The same things were measured in two ways. Each way mixes the same 9 hidden numbers, adds some noise and spreads widely along 5 directions of its own, which tell nothing about the thing.
Some things both ways: the first way, then the second way.
[ 0.65  1.30 -2.61  1.01 -0.06 -1.64  1.99  0.24  0.85 -1.86 -1.99  1.01
 -0.17  1.47  0.03 -2.20 -2.94 -0.06 -3.91  0.38  0.58]
[ 1.88  0.63  0.00  1.82  1.96  0.21 -0.63  3.30  1.35 -1.77 -1.10 -0.30
 -1.58 -0.64  2.11  0.72 -2.31 -1.24 -1.57 -2.12  1.42]

[-0.80 -2.23 -0.63  3.45 -2.09 -0.28  1.32 -0.69  3.55 -0.56 -1.24 -3.78
 -1.18 -0.66 -2.53 -2.41 -1.72 -6.04 -3.89  1.05  0.65]
[-0.95  0.36 -0.35  1.65  0.67 -0.30  1.21 -1.50  2.21 -0.29  0.08 -1.48
  1.23  1.06 -1.12  1.44  0.64 -1.71  2.76 -0.34  0.57]

[ 2.34 -1.92  3.48  1.23  0.57  0.17  3.68  1.64  1.00 -0.45 -0.13 -1.95
  0.58 -2.80 -1.48 -0.93 -0.84  0.62 -0.57 -0.26  0.78]
[-1.49  0.44  2.75 -0.20 -2.13  2.85  1.69  0.47  2.20 -1.03 -0.86 -1.35
 -1.05  2.38 -0.63 -0.63 -0.50 -1.02  0.88  1.40 -0.52]

[-0.48  0.45 -1.65 -1.82  0.52 -1.95  2.11 -0.51 -1.31 -3.00 -0.02  0.96
  0.54  0.43 -0.35 -2.18 -2.71  0.84 -4.37 -0.50  1.73]
[ 1.52 -2.47  1.21 -2.57  0.66  1.38 -1.13  1.99 -0.05 -0.59  1.27  0.70
 -0.48  0.35 -2.00 -0.31  0.10  2.69 -0.75  0.60  1.61]

[-1.59 -0.17 -2.34  1.67 -4.21  0.52  4.60 -2.09  3.19 -5.15 -1.73  3.14
  0.21 -2.06 -2.14 -1.61  0.80 -2.10 -2.19  1.50  2.60]
[ 0.82 -2.81 -0.09 -0.17  1.71 -0.51  1.75 -0.94  1.08 -2.64  0.75 -0.09
 -0.25  2.02 -0.50 -2.71  1.17 -3.48 -3.51  1.44  3.94]

[-1.54 -0.93  2.77  0.45 -3.74  2.75  0.03 -2.30  3.44 -1.73 -3.27  1.91
  1.13 -2.72 -0.53  2.66  0.64 -2.25  0.25  2.86  4.54]
[-1.19 -0.14 -3.06  2.78  2.40 -2.26  2.86 -2.14  1.20 -1.07 -1.24  1.98
  1.79  1.58  1.45 -3.47  0.08 -4.93 -1.77  0.85  3.72]

[-0.69 -4.61  1.33  0.36 -0.11 -0.62 -0.07  1.84 -1.11  1.40 -1.42 -2.63
 -0.94 -1.63  0.27 -4.78 -3.03 -0.68 -0.64 -1.68  3.72]
[-1.61  2.87 -1.60  0.86 -2.18  0.29 -1.27  0.12 -0.29 -0.85 -1.75  0.41
  0.47 -0.06  0.12  2.95 -3.18  1.87  0.10  0.78 -5.80]

[ 0.79  1.23  0.73 -1.14  0.38  0.02  0.68  0.71 -0.46 -0.52 -1.82  0.31
  0.94  0.20  0.01  0.37 -1.08  1.77 -1.93  0.73  3.53]
[-0.72  0.06 -0.40  0.39  1.23  0.11 -0.09  0.72  1.83 -0.95 -0.67  2.10
  0.95  0.83  0.29 -1.59 -0.48  0.70  0.40 -0.29  0.33]

[ 2.68 -2.58  1.50  0.53  2.03 -0.59 -1.03 -0.38  0.50 -1.25  0.03 -4.16
 -1.18 -1.78  1.07 -1.39 -4.55 -1.95 -2.60 -0.49  0.46]
[ 0.03  1.48  1.06 -0.55 -0.76 -0.26 -0.71  0.01 -0.68  2.90  1.38  1.13
  0.13  0.90  2.77 -2.06  2.73  3.48 -0.30 -0.20 -3.85]

[ 0.90  1.25 -1.50 -1.54 -1.36  0.85  1.37 -0.86  1.72 -3.19 -2.10  1.96
  0.00 -1.45  0.41  1.93 -0.82  0.04 -1.78  1.91  3.04]
[ 0.06 -0.73  0.28  0.28  1.45 -0.90  0.74 -0.02  1.82 -2.25  0.08  1.25
  1.11  1.72 -2.12 -1.63 -1.50 -0.29  0.01  0.39  1.65]

[-3.06 -1.26 -1.19  1.25 -1.73  1.09  4.25 -0.15  1.90 -3.15 -1.17  1.55
  0.85 -1.88 -2.79  0.36  1.50 -0.99 -0.34  0.02  3.65]
[-1.53 -0.19 -0.51 -1.04 -1.46 -0.53  1.28 -2.02 -0.17 -0.06  1.73 -0.33
  1.96  1.97 -1.49 -0.07  1.56  0.45  0.04  2.76 -0.08]

[-3.40 -0.82  1.33  0.51 -2.85  0.13  3.59 -2.20  2.23 -0.60 -1.13  0.37
  1.30  1.62 -3.04 -0.93  3.19 -4.31  0.05  0.77  1.22]
[-1.40 -0.72 -1.83  2.50  0.12  0.60  0.45 -1.85  0.31  0.18 -2.25 -1.89
 -0.82 -2.18 -0.15  2.07 -0.01 -3.34  1.87 -0.68  1.06]

[ 1.38  1.07 -2.28 -2.76 -0.43 -0.16  2.34 -2.60  2.75 -2.38  0.38  1.34
 -0.30 -0.32 -1.72 -0.37 -0.57 -0.44 -3.50  0.90 -0.76]
[-1.45 -2.97  0.11  1.31 -0.09  0.69  0.53 -1.84  1.82 -0.83 -1.45  1.45
 -1.35  2.36 -3.93 -1.88  0.62  0.62  0.50  1.19 -0.20]

[ 2.35  1.15  0.39 -2.26 -1.37 -0.03  2.64 -3.13  4.83  0.17  0.97  3.40
  0.04 -1.71 -3.69 -3.27 -1.63  1.27 -5.25  0.94 -2.88]
[ 1.51  0.41 -1.39  2.22 -0.18 -1.78  0.90 -0.01 -3.34  1.33 -2.63  0.73
 -0.53  0.34  1.64  2.05 -0.30 -3.84 -0.39  1.78 -0.33]

[ 1.30  2.13 -3.90  0.29  0.22  0.17  4.73  3.00  1.34 -2.10 -0.22 -0.37
 -0.38  0.39 -2.51  0.47  0.30  1.96 -1.13  0.41  2.82]
[ 0.81  0.58  0.32 -0.07  1.14  0.45 -0.41  1.17  1.21 -0.75  0.08 -0.09
 -0.11 -0.75  0.77 -0.45 -1.14  0.12 -0.45 -1.22  0.34]

[ 3.23  5.17  0.56 -4.65 -1.35 -1.05  5.30 -0.49  0.54 -4.38  0.47  4.90
  1.47  0.77  0.01  1.85  0.91  3.30 -1.75  1.54 -0.78]
[ 1.66 -0.44  2.88 -0.65  1.93  0.10  0.37  0.05 -0.56  1.54 -0.61 -0.32
 -2.60  0.07  0.56 -3.61  0.03  0.24 -0.73 -0.33 -0.62]

[ 1.36  0.21 -0.63 -3.92 -1.54 -0.57 -0.67 -2.65  1.32 -1.49 -0.60  0.15
 -1.06 -0.55  0.67 -0.61 -1.56 -2.02 -2.88  0.68  1.04]
[ 3.37 -0.47 -2.13 -1.35  1.39 -0.59 -1.30 -2.25 -3.23  1.33  1.97  0.27
  2.66 -3.76  1.07 -0.73  1.59 -1.41 -2.71 -0.90  2.27]

[ 0.76 -1.70 -4.16  4.62  1.11  2.73  3.73  4.52  5.08  2.04 -0.27 -4.61
 -2.06 -1.55 -5.05 -3.74  0.42 -0.04 -1.53 -0.07  2.19]
[-1.25  3.40  0.28 -0.77 -2.58 -0.67  1.57 -1.99  2.10 -2.35  2.66 -3.21
  3.04 -0.52 -0.14  1.29 -1.08 -0.99  0.14 -0.29 -0.61]

[-0.89 -2.23 -3.66  1.73  3.39 -0.21  3.99  0.66  0.51 -1.79 -0.33  1.26
  0.35 -0.52 -2.09 -3.65 -2.39  2.45 -3.01 -1.79  0.22]
[-0.43  0.24  0.30 -0.25 -2.34  1.25 -0.97  4.07 -0.25 -1.43  0.30 -0.34
 -2.39  1.05  1.37  1.38 -0.35  1.73 -2.84  0.92 -1.63]

[-0.58 -2.20 -2.41  1.74  0.19  0.00  2.59  0.91  1.16 -0.78 -2.21 -0.37
 -0.32 -0.94 -0.75 -0.30 -0.81 -1.53 -0.35  0.17  2.76]
[-0.04  0.84 -1.50 -0.17  0.29 -1.02  0.52  0.67 -0.60 -1.53  2.11 -3.08
  0.43 -3.21  1.87  1.28 -0.54 -2.61 -2.05 -1.25  4.31]

[ 0.67  2.97  3.59 -1.91 -2.30 -2.89  1.81  1.62 -2.29 -0.16 -0.36  0.22
  0.95  3.15  0.53 -1.14 -1.94 -0.19 -1.98  0.00  1.70]
[ 0.43 -0.10  2.52 -0.87  0.47  3.03  1.46 -2.50  2.17  1.36  0.43 -1.24
  1.24  1.09 -1.65 -3.05  0.37 -1.12  1.51 -0.83  1.65]

[-1.03 -2.29  1.19 -1.27  1.37  2.81  0.47 -2.11  2.47 -0.40 -1.08  1.05
  0.96 -1.32 -0.95  0.26 -0.50  0.62  0.09  0.44  0.79]
[-0.91  2.16 -0.29  0.24 -2.24 -1.49  0.10  0.26 -1.90 -0.35 -0.74  0.24
  0.67 -0.44 -0.50  2.09 -2.56  0.97  0.38  1.22 -2.19]

[ 2.85  1.40 -3.10 -1.81  0.61  2.46  1.38 -0.50  3.17 -4.50 -1.00  1.37
 -0.49 -2.28  0.19  4.93 -0.33  1.91  0.41  2.19  2.40]
[ 4.06  1.33  1.31 -1.79  0.57 -1.37 -0.05  0.54 -1.75 -0.07  1.84  1.08
  1.96 -1.43  1.41 -2.59 -1.09  0.07 -3.13 -1.15  1.41]

[-2.98 -0.56 -0.58  3.62  0.72  2.67  3.70 -2.10  4.85 -1.19  0.72 -1.51
  1.28  1.45 -5.64 -2.13  2.29 -2.38 -1.95  0.42 -1.22]
[ 1.41  0.97  2.41 -0.95 -2.96  0.10  1.22 -0.49 -1.28  1.25  1.44 -2.40
  1.13 -1.05 -0.40  2.36  1.21 -1.28  2.34  0.51  1.11]

[ 2.11  1.10  2.22 -3.06 -1.17  2.59  0.39 -3.23  4.20 -2.50 -0.13  1.38
  0.73 -2.46 -0.91  0.94 -1.02 -0.30 -3.87  2.66 -0.42]
[-0.63 -1.04 -1.34  2.67  3.19 -1.00  0.80 -0.88  0.45  0.87 -3.23  3.69
 -1.00  3.48  0.29 -3.51 -0.26 -0.56 -0.65  1.04 -1.58]

[ 1.18 -3.44 -1.54  3.17  0.28  0.26  1.24 -0.48  3.64 -1.05 -0.34 -3.74
 -2.02 -2.09 -2.12 -2.76 -2.06 -3.79 -1.71 -0.53 -0.19]
[ 1.76  0.47 -0.35  1.04 -1.60  1.64  0.44 -0.62 -0.08 -0.31  0.77 -1.34
  0.75 -0.60  2.04 -0.19  1.45 -3.49 -2.94 -0.83  1.50]

Other things, the second way, with their names:
(27): [ 2.09  0.35  0.48  1.25 -1.33  0.85 -0.82 -0.26 -0.11 -0.43 -1.01  0.38
  0.62 -1.62 -1.20  1.85 -1.60 -0.65  0.87 -1.64 -0.76]
(125): [ 2.00  0.02 -0.27 -0.44  3.07 -1.88  0.36 -0.25 -0.22 -0.77  0.96 -0.36
  0.34 -0.93 -0.38 -1.76 -1.58 -0.97 -2.02 -1.15  2.19]
(418): [-1.31  1.93 -1.42  0.57 -2.67 -0.51 -0.02 -0.17 -1.31 -1.07 -0.03 -2.91
 -0.90 -2.78  1.42  2.46 -1.18 -1.24 -1.41  0.00 -1.25]
(173): [-1.41 -0.50 -1.73  2.36 -0.16  0.18  0.07  0.34  0.38 -0.07 -1.92  1.94
 -0.33  2.51  0.75  1.24  0.94 -0.79  0.06  1.95 -1.75]
(96): [-0.83 -3.18  1.12  1.69 -0.55  2.70  0.79 -2.94  2.68  0.27 -0.67  0.91
 -0.63  1.42 -2.10 -4.05  3.16 -1.37  0.36 -0.43  1.62]
(483): [-0.95  1.63 -0.01 -0.77  2.21 -1.63  0.35  0.05  1.38  0.44  0.85  1.97
  2.06  2.14  1.15 -2.23 -0.40  2.28  0.58  0.34 -1.57]
(402): [ 0.96  2.76 -1.71 -1.93 -4.12  0.96 -2.72  0.64 -1.28 -1.56  3.07 -3.62
  2.77 -3.93 -0.66  6.98 -0.78  2.11 -0.48 -0.86 -1.86]
(77): [-0.78  1.84  1.73  0.48 -0.17 -2.19  1.20 -1.87  1.46  0.64  0.94 -0.89
  1.79 -0.83 -0.67 -0.18 -0.13  0.55  4.12 -1.98  0.28]
(493): [-1.16  0.68 -2.18 -0.66  0.10 -0.93 -1.25 -0.75 -1.44  0.40  1.54  0.08
  0.44 -2.02  1.77 -1.49  0.57  1.99 -2.98 -0.43 -0.71]
(118): [-1.71 -2.82 -2.49  0.31  1.18 -2.75  2.35 -2.10 -2.04 -0.35  0.23 -1.40
 -0.80 -0.98 -0.24 -1.07  1.78 -4.10 -1.43  2.35  5.14]
(143): [ 0.47  3.22  0.95 -2.81 -2.77 -0.08  0.31  0.78 -0.63  1.65  2.63  0.80
  4.58  4.23  0.54  1.84  1.02  3.82  0.78  3.34 -4.26]
(209): [-0.15  0.29  0.09 -2.89  0.56  1.09 -2.07  1.38 -1.19  1.31  1.47 -2.09
 -1.27 -1.21 -2.09  0.57 -1.72  5.04 -0.66 -0.12 -0.83]
(180): [ 1.63  0.09  1.92  0.41  0.10  2.86  0.15  3.36  3.13 -2.38 -0.99  0.69
  0.18  2.90 -0.70  0.80 -2.23 -0.61 -0.27 -0.24  0.80]
(162): [-1.36  1.26  0.56  3.37  0.62  1.12  0.66  2.29  2.46 -0.82 -2.46 -2.21
 -2.66 -1.01  1.86  1.81 -1.67 -2.56  1.83 -2.51  1.37]
(238): [-0.50 -0.65 -0.55 -0.01  0.78 -1.59  0.05  0.69 -1.60  1.69 -0.97  2.05
  0.33  1.25 -0.50  0.96  0.21  1.31  2.18  1.89 -0.71]
(7): [-1.20  0.31  0.93  0.71 -1.57 -0.36  0.91 -0.62  0.31 -0.91 -1.48 -0.71
 -1.68  0.66 -1.21  0.00 -1.55 -0.49  0.31  0.94 -1.84]
(463): [ 1.73  2.15  0.81 -0.91 -1.36  0.48  0.20  3.02 -0.60 -2.24  0.30 -1.28
 -0.73  0.58  0.36  0.28 -3.96  0.25 -4.26  0.38 -0.85]
(406): [-0.46  0.30 -2.50  0.82 -0.07 -0.66 -1.08  0.12 -0.89 -0.76  0.13 -2.05
 -0.67 -2.61 -0.68  3.22 -1.18 -0.11 -0.22 -0.61  0.36]
(73): [-0.22 -0.88  0.10  0.81  0.13  0.80  2.66 -3.14  1.65 -1.70  0.03 -2.55
  0.21  0.09  0.03 -1.52  1.08 -6.27 -1.13  0.64  2.90]
(134): [ 4.17 -0.01  4.56 -3.33  0.60  0.43 -1.16  2.78  1.55 -0.88  3.28 -1.19
  1.60 -2.55 -1.25  0.72 -0.03  2.13  2.62 -3.15  3.43]
(439): [-0.63  1.55  1.85 -0.82 -4.95  0.53  1.03 -2.29  1.70 -2.71  1.44  0.02
  2.44  0.67 -2.44 -0.54 -0.65  0.41 -0.08  0.80 -2.21]
(282): [-3.24 -3.88 -0.57  1.34 -0.22  0.24  1.24 -4.57  0.62 -0.11 -0.82  0.58
 -1.73 -1.72 -0.93 -4.86  3.20 -2.58  0.22  0.07  2.43]
(407): [ 0.03 -1.66 -0.38  3.50  1.24  0.41 -0.86  1.21  2.95 -1.67 -2.10  3.65
 -1.04  2.36  0.98 -1.46  0.86 -0.36 -0.87 -0.93 -1.35]
(205): [ 0.73 -0.54 -1.18  0.07  0.80 -0.57  1.55  0.27  1.71 -3.78  0.30  0.59
  2.33  1.35 -0.99 -0.07 -1.72 -3.39 -2.13  1.30  3.50]
(158): [ 0.45 -1.67  1.02 -0.40  0.06  0.80  0.25 -0.73  0.46 -0.61  1.02 -0.20
 -0.44 -1.62  1.09 -2.27  2.25 -1.97 -0.76 -0.53  2.37]
(359): [-1.26 -1.01 -1.58  0.17  0.99  0.20 -0.88 -0.04  1.17 -0.77  0.47  0.60
  0.66 -0.27  0.56  0.13  1.21  0.35  0.04  0.28  0.25]
(455): [-0.99 -2.78 -2.62  2.82  2.96 -0.20 -1.68  3.51 -1.94  1.48 -3.76  2.44
 -4.75  0.38  2.82 -0.18  0.40  0.23 -1.82  0.53  0.00]
(361): [-0.44 -1.74 -2.52 -0.50  1.34 -1.28 -0.71 -0.99 -1.94 -0.30  0.34  0.72
  0.03 -1.24 -0.32 -0.21  0.91 -0.26 -2.24  1.35  0.93]
(393): [-0.20  0.09  1.32 -0.31  0.98  0.66  1.61  1.88  1.59 -1.90 -0.29 -1.80
 -2.38  1.88  0.61 -1.71 -1.58 -1.46 -2.23  0.33  1.72]
(325): [ 0.80  1.41  0.13  0.83  0.30 -0.64 -0.24 -1.83  0.68  0.33 -0.49  0.07
  1.61 -2.06 -0.03 -0.13 -0.98 -0.56  2.07 -1.97 -0.62]
(199): [ 1.20  2.03 -0.07 -0.19  0.34 -2.62 -0.52  3.68 -4.16  0.84 -2.36 -0.70
 -2.45 -2.70  1.34  3.55 -4.91  0.61  0.11  0.35 -0.58]
(296): [-1.40 -0.86 -0.22  1.83  0.15  0.68  0.52  1.68  1.67 -1.94 -1.61 -1.73
 -2.16 -0.06 -1.43  2.21 -1.65 -1.04  1.03 -0.28  1.91]
(351): [-2.20  2.04  0.51 -0.15 -3.41 -3.04  0.25 -0.80 -3.09  1.77 -1.38  0.33
  0.14 -1.20 -1.95  3.65 -1.88  2.61  4.90  1.77 -3.73]
(294): [-2.46 -0.98 -0.61  2.25  4.56 -4.47  1.46  1.11  0.44 -0.86 -3.12  1.56
 -3.00  0.99 -0.60 -1.77 -2.91 -0.43  1.79  0.26  1.69]
(356): [ 6.10 -0.56  2.17 -0.47  2.13  0.30 -1.11  2.60 -3.12  1.40 -1.74  2.05
 -0.16 -2.75  0.79 -0.67 -2.46 -1.63 -0.29 -1.62  2.17]
(65): [-3.17  0.27  4.48 -0.90 -2.76 -0.29  0.91 -1.14  2.89  0.59  2.24 -1.09
 -2.47  0.66 -0.33 -4.52  2.99  4.17  1.57 -0.97 -2.70]
(329): [ 1.59  1.02  2.94 -3.18 -2.18  1.58  0.40  0.85  1.54 -2.33  1.65 -0.61
  2.13  2.61 -5.45  1.60 -3.23  2.89  0.52  1.36 -1.16]
(344): [-0.13  2.04  1.34  1.37 -0.62 -0.14  0.20  0.73  1.27 -0.71 -1.15 -1.00
 -0.02 -1.90 -0.31  1.69 -3.11 -0.34  2.96 -2.44  0.41]
(216): [ 1.31  1.43  0.42 -1.76  0.97  1.13  0.01 -1.24  1.06  2.40  2.77  0.65
  3.52  3.52  0.80 -2.20  2.91  2.39 -0.74  0.67 -1.68]
(265): [-1.34  0.18 -1.31 -1.48  0.30 -1.93  1.18 -1.61 -3.66  1.71  0.55 -1.75
 -0.10 -1.49  2.70 -0.38  1.76 -2.10 -0.48  2.44  0.92]
(69): [-2.25  1.08 -2.73 -0.85 -2.92 -1.36 -0.33 -0.81 -1.42 -1.82  1.32 -0.82
  0.57 -0.20 -0.88  1.54 -0.72  1.62 -2.48  2.26 -2.53]

Some of these things the first way, each followed by its name:
[ 1.17 -0.10 -1.85 -3.93 -0.75 -0.41  2.27 -1.70  1.15 -1.84 -0.27  2.07
 -0.25 -2.19 -1.04 -0.57 -1.07  0.99 -3.15  0.34  1.19] -> (361)
[-0.38 -0.20 -3.76  5.06  2.10 -0.08  3.98  2.77  0.24 -2.50  0.17 -3.71
 -1.02  2.36 -3.10 -2.30  1.57 -0.59  0.99 -1.89  2.62] -> (65)
[ 1.10 -1.71  4.94 -1.67 -2.10 -1.10  2.49 -0.19  0.63  1.01  0.59 -0.05
  0.53 -3.54 -1.96 -4.35 -1.64  0.50 -3.24 -0.44  1.41] -> (265)
[-2.49 -1.37 -4.11  1.76  0.17  1.04  6.24  2.11  1.92 -0.56 -0.73  1.54
  0.05  0.06 -4.16 -1.69  3.13  1.33  1.54 -1.31  2.70] -> (418)
[ 2.47  3.38 -2.40 -1.52  1.29 -0.84  2.85  1.74  0.79  0.08 -1.35  0.83
  0.26  1.83 -0.89  3.08  0.13  2.39  0.41  0.46  1.27] -> (344)
[ 3.23 -0.37  0.86 -3.15  1.66 -1.37  0.41 -0.21  0.74  2.35  0.77 -0.65
 -0.74 -2.06 -1.47 -1.41 -2.51  2.22 -2.23 -1.15  0.05] -> (351)
[ 1.77 -1.82 -5.26 -2.51  3.62 -3.02  1.02  1.45 -0.68  2.62 -0.72 -1.07
 -1.83  1.08  0.91 -3.77 -5.18  0.31 -3.78 -2.07 -1.37] -> (402)
[ 2.55  2.32 -1.75 -0.64  0.12 -0.57  3.90  0.68  1.70 -0.75  0.78 -0.80
 -0.53  0.30 -3.04 -2.43  1.13  1.39 -2.68 -0.11  0.17] -> (158)
[ 4.00  2.22  0.99 -3.28  0.39 -1.12  0.83  0.83  0.82 -1.26 -0.39  0.06
  0.32 -0.56  1.26  1.38 -5.69  1.24 -5.50  1.97 -0.84] -> (216)
[ 1.82 -1.62 -1.21 -0.98 -1.14  2.16 -0.43 -2.30  3.97 -3.22 -1.11 -1.70
 -1.18 -2.93  0.89  1.22 -2.53 -3.32 -2.73  2.34  1.01] -> (125)
[-2.33 -0.35  0.83 -0.98 -2.71  0.27  2.90 -3.13  3.29 -0.08 -0.57  3.88
  1.36 -1.17 -3.39 -3.72  0.43 -0.48 -3.83  0.26  0.63] -> (118)
[-2.22  0.31  1.96 -0.82 -0.83  1.03  1.31 -3.06  1.79 -2.04 -0.27  1.69
  1.84 -0.07 -2.41 -0.97 -0.61 -0.50 -4.03  1.31  0.81] -> (238)
[ 1.71  2.55 -3.77  1.41  0.29  2.23  2.43  2.47  4.68  1.30  1.09 -4.48
 -1.85  0.70 -4.94 -2.25  1.36  0.12 -2.67  0.80  1.27] -> (325)
[ 3.43  0.40 -4.20  0.00  2.51  1.17  1.92  2.41  3.20  1.55  0.43 -2.20
 -2.01 -0.91 -2.78 -2.70 -0.50  2.97 -1.32 -0.65  0.67] -> (439)
[-0.67 -1.25 -2.00 -1.76  1.44  0.34  1.10  0.61 -0.61 -1.09 -1.33  0.19
 -0.03 -0.15  0.40 -0.08 -1.42  1.07 -0.35 -0.61  3.09] -> (493)
[ 0.11  2.09 -1.80  2.22 -0.20 -3.59  4.49  3.22 -0.96  0.32 -1.85  1.10
  0.29  3.02 -1.50 -1.90 -0.80  0.49 -0.81 -1.16  1.52] -> (162)
[ 2.24 -0.58  0.39 -1.17  1.77  3.24  2.63 -2.08  5.74  0.24  1.47 -0.80
  0.34 -1.55 -3.73 -1.90  0.28  0.03 -2.95  1.59 -3.18] -> (7)
[-1.73  0.00 -0.29 -4.13  4.74  4.00  2.99 -1.87  2.20 -0.90  1.84  0.53
  3.20  1.80 -2.09  1.54 -1.07  1.35 -3.50  1.49 -2.15] -> (209)
[ 1.44  2.64  1.44 -2.48 -1.46  0.08  1.45  1.40 -0.48 -2.38 -2.55  2.32
  1.54 -0.79  1.61  3.30 -1.66  2.34 -1.68  2.33  4.22] -> (483)
[-1.47 -2.10  2.16 -1.40  1.92  1.82  0.77 -5.67  2.71 -1.88  0.34  1.57
  2.38 -0.69 -1.64 -1.96 -1.89 -1.68 -5.15  0.93 -2.82] -> (455)
